There are 11 hidden switches. A switch that is on adds its own fixed numbers to the row, and there is some noise. The rows also spread widely along 15 directions, which tell nothing about the answers.
In the rows, 128 means zero.
Some rows, each with its switches (1 for on, 0 for off) after it:
[117 149 108 121  96 128 129 156 162 140  97 117 169 106 127 128 132 161
  94 131 123 141 144 173 107 122 161 154 135 138 146 131 155 140 107 150
 122] => 1 1 0 1 0 1 1 0 0 0 1
[169  74 103 141 143 154 143 123 106 137 102 114 111 139 128 135  95 134
 128 137 132 152 135  75 202 123 153 180 166 129  47 144 137 141  76 145
 142] => 1 1 0 1 1 1 1 0 0 1 0
[161 118 144 142  72 117 114 127 126  77 107 114 205 133 163  90 151 124
  94 138 139 151 101 105 120 204 120 148 140  92 133 143 145 117 137 166
 125] => 0 0 0 0 0 0 1 1 1 0 0
[ 93 127 163  87 110 183 111 148 117 104 100 106 129 132 108 135 112 112
 122  80 123 130 128 124 125 169 149 182 158 149 137 153 158 183 186  84
 150] => 1 0 0 0 1 1 0 1 0 0 1
[170 136  71 149 111 132 138 126 119 124  76 118 136 155 100 150  82 131
 126 135 136 125 131 134 154 164 125 136 121  91 109 110 151 160 118 113
 128] => 1 0 0 1 0 1 0 0 0 0 0
[179  79 122 146  89 122 124 134 125  98  93 145 157 135 140 121 135 158
 126 134 125 146 118  81 137 182 100 175 124  76  66 140 190 130 118 179
  95] => 1 0 1 1 1 0 1 0 1 0 1
[155 129  94  93  90 170 130 124 140 103  79 132 130 143 115 140 120 133
 129  96 116 107 128 168 166 177 142 171 125  80  73 138 189 200 176  84
 171] => 1 0 1 0 0 0 1 1 1 0 1
[ 98 126 121 139  72 123 141 166 179  91  95 149 120 108 151  98 169 166
  70 105 140 117 118 156  62 177 117 110 126 148 126 140 158 108 109 145
 103] => 1 0 1 0 0 0 1 0 0 1 0
[ 93  96 114 118  68 131 141 160 161 185 132 111 141 128 119  94 136 130
 123 167 125 161 145  71 173 154 186 201 157 187  71 125 149 209 100 108
 153] => 1 0 0 0 0 1 0 1 0 0 1
[160 104 104  96  59 156  82 131 134 133 125 116 119 142 173 152 116 122
 113 152 110 152 151 144 129 111 145 127 102 118 148 169  88 140 122 134
 172] => 1 1 0 1 0 1 0 1 1 1 1
[187 161 154 123 142 174 123 152 141  59  86 104 161 122 142 173  64 175
  91 103  97 134  93 143 126 167 145 151 166 152 143 185 192 121 128 112
 142] => 1 0 1 1 0 1 0 0 1 1 1
[130 174  96 114 129 157 130 127 137 170  98  74 130 124 156 190  66 137
 120 125 113 146 144 158 121 108 189 158 173 192 182 118 112 152  91 132
 154] => 0 0 1 0 0 1 0 0 1 0 0
[ 97 136 137 154 157 139 146 160 102 121  94 127 162 125 129 132 115 143
 100 148 116 126 143  92 123 113  85 143 157 109 140 134 147 108 123 124
 108] => 0 0 0 0 0 0 1 0 0 1 1
[166  45 128 159  49 140 100 131 126 130 155 142  99 153 162 113 128 135
 148 152 135 163 120  60 142 171 126 152 114 152 114 135 109 129  94 148
 125] => 0 0 0 1 0 1 1 0 1 0 1
[163 129 121 122  40 106  97 149 162 120 107 135 185 138 127 101 163 147
 146 142 116 157 124 146  83 182 116 159 101  70 123 121 183 143 161 173
  86] => 1 0 0 0 0 0 0 0 0 1 0
[151 134 137 105  72 159  90 144 150 104 135  79 177  81  86  90 103  92
 128 144 157 129 110 165 119 141 193 122 129 175 208 130 104 139 138 100
 151] => 1 1 0 0 0 0 0 1 1 1 1
[ 76  99 168 110 137 154 106 149 148 126 128 116 145  88 144 120 124 150
 144 121 136 135 131 114  92 131 118 166 165 155 187 114 137 117 100 143
 116] => 1 0 1 0 1 0 0 1 1 0 1
[ 98  92 133 111  92 146  93 137 142  98 123  93 213 114  91  95 121 154
 159 165 147 117 113  84 126 233  92 172 154  84 145 139 178 178 148  93
 148] => 1 0 1 1 1 0 1 0 0 1 1
[184 122 118  89 142 142 145 139 142  89  59 111 153  92 132 137 107 137
  87 107 158 104 103 175 145 137 143 146 140  90 110 136 184 124 113 157
 138] => 1 0 0 1 1 0 0 1 1 0 1
[104 101 135 110 140 149  99 147 108 141 142 130 175 112  96  88 136 121
 193 156 153 125 147 130 149 100 101 179 136  61 162  93 134 153 134  80
 157] => 0 1 1 0 1 1 0 0 1 1 0
[ 83  95 141 126  96 149 125 135 147 124 133 130 138 132 134 111 168 139
 126 134  94 139 139 100 160 143 140 167 144 139  90 162 133 153 137 115
 147] => 1 0 0 0 0 0 1 0 1 0 0
[137 103 120 107 112 154  98 128 131 156 118 107 128 125  68 137 104 105
 186 115 152 118 145 136 123 141 120 159 125 111 170  98 147 162 159 105
 112] => 0 0 0 1 0 0 1 1 0 0 0
[112  87 105 133 111 142 106 111 166  89 120  99 201  91 109  82 139 174
 135 164 135 109 110 131 144 205 141 145 174 123 135 128 150 117  71 169
 130] => 0 1 1 0 0 0 1 0 1 1 1
[159 113 112 165 107 160 134  93 102  76  73 103 122 167 120 136 101 112
  88  88 101 146 115  81 178 207 167 158 171 152  58 156 136 137 132 161
 111] => 1 0 0 0 0 0 1 1 0 0 0
[144  96 113 130 118 134  95 141 154  86 128  88 215  94  89 113  97 161
 136 198 146 106 113 129 134 183  99 111 135  99 188 153 140 114  91 117
 138] => 1 0 0 1 0 1 1 0 0 1 1
[168 131 102 139 140 168 126 126 150  88  93 109 147 133 138 168  79 184
 122 137  87 131 108 141 149 173 134 139 161 126 115 157 167 129 105 134
 134] => 1 0 0 0 0 0 1 0 0 1 1
[150  84  58 152  48 101 125 133 175  75  89 129 154 118 127  85 155 159
  54 157 165  97 107 141 115 239 126  79 112 119 105 141 139 106  60 182
 112] => 0 0 1 1 0 1 0 1 0 0 1
[146 119 125 193 142 158 103 135 111 110 131 129 145 139 125 134  85 158
 146 149 103 173 124  91 131 145 127 153 162 152 164 118 109 115  90 122
 110] => 1 0 0 0 1 1 1 1 0 1 0
[130  94 134 113  86 139 129 136 105  93  97 117 139 132 104 109 133  85
 105 127 143 107 132  97 157 152 120 132 116 105  99 158 136 138 161 118
 132] => 1 0 0 0 0 0 0 0 1 0 1
[109  85  56 110  78 153  98  99 171 147 134  79 153 116 137 109 122 146
 143 188 139 116 128 154 150 182 168 123 152 139 155 119  82 159  68 145
 179] => 0 0 0 0 0 0 1 1 0 1 1

New rows. What belongs after each?
[148 141 106 143  79 164  95 115 115 109 103 141 114 189 126 159 139 123
 111 101  50 166 156 150 147 132 160 151 112 119  98 167 114 147 177 134
 118] => 1 0 0 0 0 1 0 1 0 0 0
[122 148 154 125 135 153 142 170 112 123 111 106 167 122 113 111  94 114
 107 141 130 145 123 107 155 107 153 169 158 151 134 139 147 148 138  80
 149] => 1 0 0 0 0 1 0 0 0 1 1
[113 113 151 147 138 161 117 156 149 118 145 133 113 105 143 139 106 150
 130 138 106 137 123 129 119  93 139 121 139 187 186 131 105  94  89 114
 120] => 1 0 0 0 0 0 0 0 1 0 1
[121 136  98 100  93 157 114 130 132 112  98 117 146 120  74 123 127 106
 134 123 125  99 144 183 151 127 150 128 108  96 137 130 133 166 169  89
 151] => 1 1 0 0 0 0 0 0 1 0 1
[144 129  71 155 129 158 119 109 141  95  91  85 155 119  83 153  87 169
 131 142 116 113 121 138 137 207 148 124 173 143 136 135 142 141 100 135
 125] => 0 1 0 0 1 0 1 0 0 1 0
[130 102  95 114  92 136 117 130 160 144 116 109 144 112 132 124 109 149
 148 152 157 112 115 146 125 169 132 136 132 120 157  97 140 152  94 127
 147] => 0 0 0 1 0 0 0 0 1 0 1
[ 81  99 119 105 104 180  99 123 143 155 126 118  61 133 159 156 122 138
 144 103 100 138 158 152 100  95 151 140 141 173 158 134  83 122 114 152
 132] => 1 0 0 0 0 0 1 0 0 1 1
[113  55 142 131 151 179  80 123 140  96 126 116 126 116 101 147 107 179
 158 127 102 130 133 100 133 169 106 156 169 137 144 161 147 108  93 157
 104] => 1 0 0 1 1 1 1 1 0 1 1
[219  91  73 152 104 128 109 147 167 132 140 149 149 117  90 134 115 167
 164 193 117 142 125 152 175 125 138 137  95 102 110 122 156 151  84 110
 134] => 1 0 0 1 1 1 0 1 1 0 0
[124 122 113  99 143 148 166 132 123 137  80 105 125 115 143 135 124 115
  77 122 125 118 143 129 183  83 174 159 163 141  74 147 132 131 100 154
 150] => 0 1 0 0 0 0 0 0 1 0 1
[108 115 141 116 147 152 146 147 148 115  95 127 129 121 203 150 142 177
  70 122  92 136 128 128 122 111 124 146 167 137 102 178 145  84  88 185
 127] => 0 0 0 0 0 0 1 0 0 1 1
[150 100 130 129 129 156 121 139 134 130  95 115 100 119 132 162  62 150
 145 105 147 130 122 108 120 161 123 160 157 154 153 104 159 142  87 132
 118] => 1 0 0 1 0 1 0 1 1 0 1
[ 68  99 147 144  86 146 132 148  87 176 112 146 102 157 146 106 132 116
 153 106 131 171 162  59 127 121 125 220 159 137 100  88 131 174 134 129
 119] => 1 0 0 0 0 1 1 0 1 1 1
[166 110 133 163  78 124 138 149  81 137 122 136 145 163 128  60 132  66
 107 147 159 172 115  53 177 125 147 169 123 115  77 108 109 149 145 101
 139] => 0 0 0 1 0 0 0 1 0 1 0
[153 114  81 145 118 129 138 136 135 109  79 113 167 113  96 121  98 148
 113 159 152 106 126 123 143 168 108 124 135  86 112 122 161 132  93 135
 122] => 1 1 0 1 0 0 1 0 0 1 1
[109 153  87 129 120 135 129 139 145 146  87 116 180 115 124 107 113 151
 120 154 126 137 139 158 134 132 147 161 154 100 134  90 141 155  99 138
 136] => 1 1 0 0 0 0 0 1 0 1 1
[168 110 134 111 114 158 112 139 134  98 108 125 153 114 118 137 124 132
 118 125 112 134 140 150 154 117 142 153 127 116 127 162 153 126 132 134
 132] => 1 1 0 0 0 1 1 1 1 0 1
[148 144 145 155 143 119 123 167 158 142 132 124 189  96 129 135 108 158
 133 172 103 163 137 110 112  92 129 155 145 156 176 120 152 106  85 139
  92] => 1 0 1 0 0 0 0 1 1 0 0
[189 124  59 193  88 148 126 127 129 125  88 173  82 166 122 142  95 169
 145 109 107 159 119 139 134 166 145 151 112 121  83  74 150 151 104 141
  94] => 1 1 0 1 1 0 0 0 0 0 1
[146 131  88 118 132 144 159 160 150 137 101 131 152 116 116 131 123 161
 109 167 114 115 136 147 174 112 132 148 136 104  77 144 175 159 112  95
 160] => 0 1 0 0 0 0 1 0 0 1 1
[148  44 106 147 107 162  96 125 160  85 137 158  84 116  76 107 144 152
 164 113 135 111 116 156 144 174 123 120 116 132 121 126 133 115  98 121
 105] => 1 0 0 0 1 1 1 1 0 0 0
[120 103  99 151 145 164 111 104 101 106  84 117 121 161 122 159 108 145
 112 126  89 136 151  85 161 154 111 147 160 101  83 155 118 129 115 148
 123] => 1 1 0 1 1 0 0 1 0 1 0
[ 99  98 124 111 127 157  95 142 150 124 122 142 127 103  80 114 144 135
 163 115 123 115 142 177 111 113 126 140 119 108 166 104 135 124 137 132
 100] => 1 0 0 0 1 0 0 1 0 0 1
[177 142 142  91  88 133 101 149 136  96  97  92 208 113  67 129 137 111
 117 122 128 125 137 169 123 147 139 146 112  89 153 176 182 137 193 129
 114] => 0 1 0 1 0 1 1 0 0 0 0
[159 117  81 178 107 111 144 149 150  96  87 168 170 120 126 120 138 192
 106 169 123 115 126 123 128 189  68 128 121  65  97 113 193 130  89 137
 102] => 0 1 0 0 0 0 1 1 1 0 1
[101 123  85 141 151 184  80  98 120 114 122 126 121 141  60 160 117 135
 183 119  79 113 162 196 142 104 133 120 121 102 181 122  89 127 157 107
 119] => 1 0 0 0 1 0 1 0 0 0 0
[148 168 121 122 167 155 142 161 134 119  93 117 159 111 100 171  98 136
  98 132  97 125 152 176 149  76 138 135 137 126 150 163 154 131 138  83
 141] => 1 0 0 0 0 1 1 1 0 0 0
[109  85 128 110 134 134 124 159 174 131 132 141 136  87 172 121 155 178
 111 148 140 121 127 151  98 100 109 128 128 126 155 138 136  85  69 163
 124] => 0 0 1 1 1 0 1 0 0 0 1
[147 133 148 115  93 151 104 158 141  97 124 106 179 120 101 131 129 137
 115 148  96 133 128 121 115 147 131 137 131 140 148 183 162 126 169 119
 116] => 0 0 1 0 0 0 1 0 0 1 1
[105  90 118 126 118 160 144 151 156 123 116 146  86 122 144 141 145 164
  99 121  94 130 140 112 143 120 145 150 140 172  72 167 146 138 106 125
 131] => 1 0 1 0 1 0 1 0 0 0 1
[ 83 108 117 126 119 140 139 143 115 170 118 110 134 113 132 127 142 116
  95 150 125 139 165  98 146  70 162 162 150 167 121 139  99 135 105 147
 137] => 0 0 1 1 1 0 1 0 1 0 1
[179 168 181 135 104 109 143 190 115 121 111 122 166 114 203 137 119 105
  60 134 132 184 128 122  84  50 142 138 119 155 181 156 118  74 117 159
 111] => 1 0 0 0 0 1 0 0 1 0 0
[147  97 120 142 116 120 125 152 126 125 124 124 144 123 134 118 107 121
 135 169 158 128 127 105 133 131  95 116 117 107 157 118 116 114  90 113
 127] => 1 0 0 0 0 1 0 0 0 0 0
[161 111 103 142 123 158 144 149 121 135 114 139 104 131 125 109 103 130
 128 127 157 136 113 120 171 130 156 167 145 142  94 101 141 169  95  74
 170] => 0 0 1 1 1 1 0 1 1 1 0
[140  89  73 172 149 153 131 121  91 107 111 139 128 139 126 116  96 143
 145 172 147 111 120 110 164 144  83 117 136  73 128  97 101 119  85 108
 144] => 0 0 0 0 1 0 1 0 0 1 1
[132 109 170 111  51 141  94 157 154 103 126 136 178 133 108 105 166 150
 135 109  98 157 125 125 117 177 139 197 122 115 110 167 202 164 186 131
 112] => 1 0 0 1 0 1 1 0 1 0 1
[107  89 133 117 135 169  87 114 165 119 142 110 123 106 110 141 111 167
 189 122 113 114 126 136 116 167 130 146 160 157 181 118 134 124  96 128
 122] => 0 1 1 0 0 0 0 0 1 0 0
[153 137 107 154 137 139 144 141 171  97  88 148 154 107 128 101 123 200
 145 101 132 139  82 175 126 183 152 182 173 111 100  71 204 134  82 157
 107] => 1 0 0 0 1 0 0 0 1 1 0
[ 98 130  89 133  68 122 159 138 131 111  59 150 148 134 190  88 178 156
  50 110 145 133 125 131 108 190 127 168 154  94  57 116 160 152 112 177
 139] => 0 0 1 0 1 0 1 1 1 1 1
[182  88  66 107  88 125 101 141 157 119 117 125 143 121 110 179 146 153
 120 193  89 118 179 157 138 110 100  96  76  81 110 207 139 126 118 146
 126] => 1 1 1 0 1 1 1 0 0 0 0
[139  95 142 143 101 162 114 125 127  85 114 132 117 156 135 127 136 143
 112  95  99 152 115  87 145 180 137 166 144 139  76 170 150 135 147 130
 122] => 1 0 1 1 1 0 1 0 0 0 0
[113 112 154 131 103 133 125 171 115 167 128 128  98 123 122 141 111  99
 140 134 144 140 152  72  98 106 101 143 126 165 171 113 121 144 138  96
 108] => 0 0 0 0 0 0 0 1 1 0 0
[106 130 104 124  51 122 112 123 106 106  90  96 209 144  96  79 168  91
  78 147 134 127 141 122 135 170 147 138 123  83 113 154 119 142 178 160
 128] => 0 0 0 1 0 0 1 0 0 1 1
[102 102 123 189  82 139 129 126  70 107  92 143 130 160 103  77 121  93
 123 103 154 153 126  53 132 195 121 172 147 123 106  78 118 155 147 128
  92] => 1 0 0 0 1 0 1 1 0 0 1
[155  79  94 153 120 159 119 115 150  79 115 117 115 104 101 125 113 145
 112 130 125 107 118 163 162 144 168 100 137 166 136 148 108  86  67 158
 119] => 1 0 0 0 0 1 1 0 1 0 1
[179  98  99 151 124 141 116 142 116 174 132 131 161 126  79 117 105 128
 181 175 126 162 147  98 176  98 141 190 125 106 113  91 146 167 119 115
 118] => 0 1 0 1 1 0 1 1 0 0 1
[151 138 120 137  90 144 121 165 113  88  93 138 129 120  86 135 137 114
  67 126 121 113 143 139 103 117 122  98  99 132 137 173 136 115 169 108
 108] => 0 0 1 1 1 0 0 1 1 1 1
[130 117  74 110  86 140  96 124 139 159 122 121 174 146 122 141 141 152
 150 179  85 150 159 155 172 114 153 179 113  77 108 138 131 185 134 130
 166] => 1 0 0 1 1 1 0 0 1 0 1
[146  72 138 135 148 171 127 149 131 110 143 162 108 135 111 103 135 136
 149 135 114 134 126 114 201 105 123 162 134 112  76 152 145 135 115  72
 157] => 1 0 0 0 0 1 1 1 0 1 0
[101 138 104 156 162 147 130 132 133 144  96 138 143 120 150 136 123 172
 109 115 111 159 151 158 125  91 144 173 165 122 140 100 121 116  68 160
 119] => 1 1 0 1 1 1 1 1 0 0 0
[145 119 101 128 127 158 111 137 138 124 116 123 158 131 129 147 118 157
 115 170  97 128 145 135 153 118 113 129 128  98 127 162 132 133 120 111
 152] => 0 1 0 1 0 0 1 1 0 1 1
[205  85 138 141  87 122 150 128  82  78  79 134 140 149 186  80 112  83
  91 107 182 149  91  68 157 167 115 160 130  77  63 121 145 104 117 177
 115] => 1 0 1 0 0 0 1 0 0 0 1
[ 97 110 135 104  99 124 107 147 137 139 123 140 179 117 142 114 174 129
 133 155 108 135 163 152 116  77 102 154 105  65 150 138 131 119 146 158
 119] => 1 0 0 0 0 0 1 0 1 0 1
